The first 7 rows are patterns. Each new row is the sum of 2 different patterns, raised or lowered, with some noise. Before adding, each is slid sideways (what falls off one end comes back at the other), maybe read backwards, and multiplied by a number that may be negative. Names go in the order of the patterns.
Known rows, each followed by the names of its patterns:
[ -5  -2 -18  19  26  15  12  -6  -8 -21 -18  24 -13   0  26 -28  26  -7
  10 -15  23 -20  20  12  16   7  12  14  -5 -22  -2]
(4)
[-30 -11 -19  -9 -25 -13  27  11  14  -2 -10 -19  23  10 -16  11  25   3
 -23   0   5  30  24   5   9  -8 -11  27   8  23 -10]
(1)
[ -4 -13  28  29   6  12 -14   9  13  15  25  14  -5  22 -23  21 -28  24
 -17  16 -18  21  26  13  16 -27  -9  19  -4 -16 -14]
(5)
[-20  17  15  29  -6 -20 -16 -24   3 -16   6  16  -4 -19   6   5 -16   3
  -5 -18   7  21 -30 -11 -12 -13 -15 -28  15   5  -1]
(0)
[ 18  -8  -7  -6  28  10 -28 -22  13  20  -2  14  30  30 -12  12  22  -5
  17 -21 -22   4   7  13 -21 -22  -6  12 -27  12  15]
(6)
[  3  30  15  14  -3  29   4  -3  10 -13  15  24 -24   8  15 -25  10  25
 -28 -27  24 -30   4  27 -14 -30  -5  11 -27 -25  -6]
(3)
[-12   5 -16  29  11 -12  -7 -15  10  -5  10 -20  -9   0 -11 -18  10   7
   9  -4  25 -23   9 -17 -13  -8 -24  27 -16  -2 -17]
(2)

New rows. What belongs after each?
[-49  -5 -21  -5 -48 -16  14 -14  13 -32 -12  -4 -45 -48 -46 -10 -30  -4
  -9  11   1 -27  -5  -2  13 -15 -14 -10  -1 -40   8]
(5) (0)
[ -3  24  -5 -21  -9 -22 -14  -5 -39  -1  -9 -19 -45  -7   2   3  14 -15
  -8  22  25 -41 -16  16 -34   6   3 -20  -7  14 -28]
(0) (3)
[ -1  -1  21  -4  23   0   1   5  22  34  -4   4 -54 -39  12  -5 -22 -24
  20 -11 -20  23 -25 -27  39   2 -34   1   3 -49  37]
(3) (2)
[-15 -19  42 -16  13 -15 -18   4 -42 -46   2 -21 -12  17   5  28  -1 -16
  -5 -14  -4  11  13  -7  27   4  -7   4 -19  27 -13]
(4) (6)
[31 24 63 12  6 45 71 17 24  7 20 56 46 45 44 69 35 40 38  1 32  0 12  7
 29 38  1 17 16 20 25]
(6) (3)
[  8 -13 -17 -43   2  -4 -33 -28  28   4 -21  16  -4 -47  28  -3 -31   3
 -16  -3   5   3 -27  -3  -4  -9  46   7  -2   5   4]
(3) (2)
[  3  15 -27  13  15  11   0 -24  11  26   5  -5 -13  -7   3  30  19  17
  27  -7   1  12  17  37  27  -2  31 -16  17  -5  25]
(1) (5)
[-13 -21  21   3 -17  24 -24  18  39   8   9 -14  26  25  25   4  32  -1
   0 -19   9   6  12 -31  11  22  35  -1  -8  24 -23]
(6) (2)
[  1 -22 -45 -25  -8 -31 -28  10   8 -11 -36  -7 -19   0  -3 -34 -13   0
 -26  -8  -5  21 -36 -16 -22  -9  12 -40   4 -26 -16]
(6) (2)
[  6  -4 -20 -30 -21  13  20  20  15   4   9   9  17  -8 -14 -11   4  -4
  -3  21 -28  22   1  -6 -32  21 -29 -18   2 -18 -31]
(5) (3)
[-38 -37 -56 -20 -69 -44 -43 -28 -41 -11 -74 -38  -6 -62 -32   3 -20 -30
 -53 -55 -79 -39   3 -23 -15 -23   9 -20 -55 -50 -60]
(4) (1)
[ -2   8  -2 -20   8  18  31  -4  -6  -6 -10 -20   0 -27 -29   4   6 -26
 -31   5 -10 -48   4 -49 -11  -3  16 -43  11 -25  -1]
(4) (3)
[  8   0  43 -25   3   3 -25  16 -33  10  -4  14  13   0 -32 -17   8 -25
 -15  18   7   6 -18 -11  -2  16  12 -33  15   2 -18]
(6) (2)
[ -1   6   7  19 -27  -6  15  16   4 -20 -36   0  22  30   9 -31   3 -27
  -3  18  30  18   1  38  11  -9  12 -10   5   3  45]
(1) (6)
[-14  17  15  38 -16  57 -17  18  19  16  39 -17   3  21   6  18   4  25
  24  -3 -11   3  12 -21  14  15   5  34  23  10  45]
(4) (3)
[48  7 79 20 10 55 27  7 23 56 78 47 40 64 28 46 22 30 15 62 45 63 66 77
 40 58 17 79 44 39 38]
(4) (6)
[-42 -32 -26  15  -1   1 -16  11   1 -39 -19 -24  -5  -2 -36 -22 -11 -36
  -8 -13 -49 -30  -7 -30 -12  12 -33 -68 -41 -22 -28]
(0) (3)
[ -1 -35 -28 -47 -29  14 -23  -4 -10 -26 -28 -25  20 -44 -26 -46 -48   4
 -48  14 -38   7 -30   9 -44 -17 -29 -42 -38 -15 -25]
(5) (2)
[ -4  13 -15 -30  12  -7 -14   3 -32   2 -37  20 -13  18 -19   0 -22 -21
  -4  22  -6  -4  -9 -24  16   4  23 -37   3 -42  -7]
(4) (5)
[-50 -38   4  -3   1 -14  26  -9  -6  18  -8 -23 -16 -13   3 -17  38 -11
  14 -17  -2 -34  -7 -16   3   2   6 -26  18  -3  11]
(5) (0)
[ 33 -10  26   6   5  12  17  29  22  12  22 -21   3  21  29  33  -8   8
  -8  10   3  20   2   0  10  10  16  28 -24  29 -13]
(5) (2)
[56 48 68 43 51 31 21 64 20 49 26  6 30  4 28  4 39 60 36 53 38 14 13 50
 52  1 60 52 48 21 40]
(1) (2)
[-14 -25  20  16   7  -6   5 -19  23 -17  21  28  25 -22 -31  10  14  32
   8  11   3 -35  36 -11 -14   3  -6   6 -31  24  11]
(6) (2)
[ 20 -11  19   9  28 -11 -58 -30 -32  15   1   3 -10   2  20   5  -9  22
   1 -17 -23  24 -17   5  -4 -21 -22   7 -11 -30  -7]
(4) (0)
[  0  24  18  32   9  16   5  33  -3  23  11  25 -12   7  31  32  13  -9
  -1  30  15   0 -15  15  -4  13  11  19  14   2   1]
(5) (6)
[21 46 47 11 58 51 39 62 21 46 11 59 29 84 37 58 44 82 70 36 45 74 12 69
 69 49 61 53 34 29 45]
(5) (3)
[  5  -8  15  25  -9  -3  -9 -22 -39  27  44  -2   1 -25  17  20  21   4
  18 -13   0 -38  24 -19  18 -37  -1  -8  15  35  21]
(5) (6)
[-25 -48 -22 -45 -15 -20 -17 -31 -26 -43 -16  -9 -18  -8 -49 -42 -44 -48
 -19 -27 -40 -57 -27 -17 -27  -5 -40 -15 -41 -16 -59]
(5) (2)
[-47 -17  -4  -8 -19 -27   4  31  22   9   0  -5 -24 -12  -8  -3   7   4
 -36 -21  -2 -23 -13  38 -53  -8  -5 -13 -13  33 -34]
(5) (3)
[ 13 -26   5 -30   7  -3  26  12   7   2  -3 -21  -9  14   5  17 -17 -15
 -12 -31   0   9  -6 -19  14  -1   8  15 -24  -7 -14]
(5) (2)
[ 36  26 -19 -17   5  28  12  17 -12  12  26  13 -23  15  17  -8  -8  -1
   1   7 -17   3  25  -4  18   5   4  43  30  21  17]
(1) (6)
[ 19  33  53  22  14  19  -9  29  13  36  45  -2   3  12   8   3  33  11
 -15  25  35  16  26  -5  21 -10  16   1  28   1  22]
(5) (0)
[ 55  24  42  35   2  18   2  26  24  14   2  45  23  19   9  28 -14 -10
   2  22  35  33  12   0   2  -4  23  43   7  35  21]
(0) (6)
[ -7   5 -45  -3 -35  10 -22  -2   1 -20 -20 -34 -14  14 -16 -36 -21  -7
 -24 -10  14  -2  -7 -28 -16 -23   5  17   3  -5   3]
(1) (5)
[-12  20  20 -24 -16 -28 -28  -1 -22  24 -20 -54 -27 -23 -31 -29 -21  -3
  -2  11 -10 -27 -26  -9 -11 -42  -3  34   0 -24 -23]
(1) (0)
[ 20   9  -8 -10 -28 -14   2  22 -29  19   6  -9 -30  19 -13   9  31 -33
   1   6  -7  -7 -30 -16  -5 -10  30 -10  -1   6  15]
(4) (1)
[-19 -16  22 -26  18   6   1 -23  19 -11   8  10   8  -7   7  20 -20 -25
  -3 -15  -9 -29  19  22   8   0   5   4  -2 -11   3]
(4) (0)
[ 12  -2  24   4   6  17  23 -19  51  21   4  20 -19  12  36  30  10 -24
  13 -13  32  20   7  29   4  28  34  32  54   8  22]
(4) (5)
[ 35  31  26  23   9  28  -8  -3  22 -11  29  46   3  57  14  15  11  65
  -9  28  13  21  37  23  44   1  21   6  33   0   9]
(4) (5)
[-30 -31 -43 -37 -12  11  13 -22  -4  15   6 -57 -10   2 -32   3  23 -54
 -11   3 -36 -10  -3 -50 -29  -8 -20  -9  -8 -24 -24]
(4) (3)
[-37 -47  -1  29   1  19  22  18 -30  19  22 -21  21 -10 -23 -23   2   6
   4 -10 -11  11 -35  -3  28  13   2 -20 -29   8 -11]
(1) (6)
[ 23   4  -4  11  -7  -5 -38 -33  13 -10 -15  23 -20  32 -14   0 -22  29
 -19   2 -10  15  10   4  13   5  -9 -17  -5   7 -29]
(4) (6)
[47 45 29 43 36 69 36 40 20 34 39 82 55 73 56 76 59 16 17 14 50 48 17 51
 41 23 44 36 56 21  6]
(4) (1)
[-13  -5   6 -21  41  14  -3  29  32  34 -19   9   7  -3 -36  -5  -8  -3
  10   3  31   4  18 -28  -7  -9  -5 -23   2  17  -1]
(0) (6)
[-14  29 -19   1 -23  -7  29 -24 -23 -15  -2  20  14   0  15 -23 -18 -22
   5 -18  -9  -8  -9  16   4  20  21 -28  33   4  12]
(4) (6)
[ 25  -7   4 -16   1 -13 -30  30  -9   6 -20  32   1  38 -11 -18 -18 -16
   2 -17  11  32   2  -6  14  21 -17  -6  -3 -17  15]
(4) (0)
[  6  34   4  30   5   7  12   1  11  13  -4 -16  19   2   0   4  17  14
 -20  -4  13 -21 -12  27 -14  17  33  -2   1   8  16]
(0) (6)
[ -1 -11 -20 -46 -38 -51 -28 -62 -74 -13 -39 -47 -56 -16   0 -49 -26 -12
 -30 -25 -52 -33 -47   6 -56 -31  -3 -20 -55 -24 -26]
(6) (2)
[ -8  47  -7   7 -12  21 -15 -30  -9   1  37  14  -5  15  31   6  23   2
 -16 -25  12 -23  33  -6 -13   4 -31 -28   3 -19  29]
(4) (5)
[ -6  -8 -34 -11 -12 -10 -28 -27   2 -35  18 -34 -25   4  -7  -4  19 -11
 -53  14  26 -42  13 -24 -37   1  36   8 -18  27   5]
(5) (3)
[ -1  -5 -42 -11  -8  -5 -42 -20  -7  18  -8 -25 -28 -28 -52  17 -25   9
 -26 -45 -15 -65 -23 -45 -24   7 -21   1 -49 -42 -26]
(1) (2)
[-26  13   8  46  34  29  13 -19  40  34   5  19 -10  31 -17  -7  24  11
  -9  29  24   3  23  40 -13  16  14  32   3  23 -17]
(0) (2)
[70 53 40 35 49 52 52 54 35 56 75 27 33 44  5 55 65 13 10 42 -1 39 56 39
 13 19 40 29 12 22 54]
(1) (3)
[  0   7  19 -15 -28  30  31  36  38  -3  -6 -48 -16  46  -5 -18  34  -5
   6 -15  10   4  27   6   1 -14   2 -15   0 -18 -20]
(4) (1)
[54 18 24 25 29 50 48 40 59 42 55  6 57 13 38 -1 46 37 41 43 32 50 17 29
 26 30 18  2 15 26 55]
(5) (6)
[-20  23 -16 -30  11  -8 -11  11   7   2 -23  -3 -14  -9 -28 -22 -30   4
   5   5   3 -23  19 -19 -21 -10 -17 -25 -27  -3 -33]
(1) (0)
[ -6  15  10 -13 -13  27   2   0  17  -3  18  -2  -7 -11  14 -23  17  -6
  -5 -20   5  -6 -11  -2 -19 -31  -2   9  -5  -7 -20]
(4) (3)
[ 26  17 -26 -12   2   5  13 -12 -36   4  31   2  -7  25  -4 -24 -11   8
  19  22  -1 -36  -4   5  25 -39 -30 -20  -2 -29 -15]
(0) (6)
[ -8 -40  32 -11  16 -26  -1  -9  16  18  -2   8  10   8   8  -9  30  21
  -5  -8  -5  22  -8  -8 -29  12  25  18 -22  25   4]
(4) (6)
[-18   2 -14  12 -13   6 -21   6   7  -4  18  27   4 -15 -18 -25  -6 -17
   8 -13  18   9  20  10  -3   6 -20 -18  -5  -6   8]
(4) (0)
[ -8 -11  13 -12 -31  32   0  -3  19   9  16  -4 -14 -17  31  -5 -34 -13
   0   2  19  39  -1   9   2 -12   1  12 -21 -18   5]
(0) (3)
[-28  39 -34  -6 -27   6  -6  28  20  32  -2   6   4  -2 -35   3  18  32
  29   2   3   7 -35  16  -3   1 -26  38 -17  38  18]
(4) (5)
[ 24 -37 -58 -12   3  13   7 -54  -8  -5  29 -53 -14 -30  -3 -50 -27  24
 -11 -23   2 -41  14  14  13   5 -34  -4  -6 -27 -28]
(5) (6)
[ -1  14   1  17   3 -22  20  21  18 -29 -33   7 -35   6  -7 -33  11  18
  -7 -11  -1 -37   7  12 -26   6  15 -23 -21 -14 -12]
(1) (3)
[  0 -30  34 -23 -16   9   6 -10   3  33  -6  14   6 -10  15  -7  13  15
  -2  14  13  18   9   3  -3 -16  18 -10 -11 -18  15]
(3) (2)
[-11  33 -12   6  11  24  -6  26  -8 -12  26   6  34  40  24  32   8  -9
 -12 -19  32  18   9  13  14   2  -6   1  16   3 -12]
(4) (1)
[ 32  22  14   6  22  37   2  15   1  31 -11  17 -19  31  15  16  13 -24
  -9 -10  -3  -2  12  40  25   8  -1  -3   8  -1  14]
(4) (1)
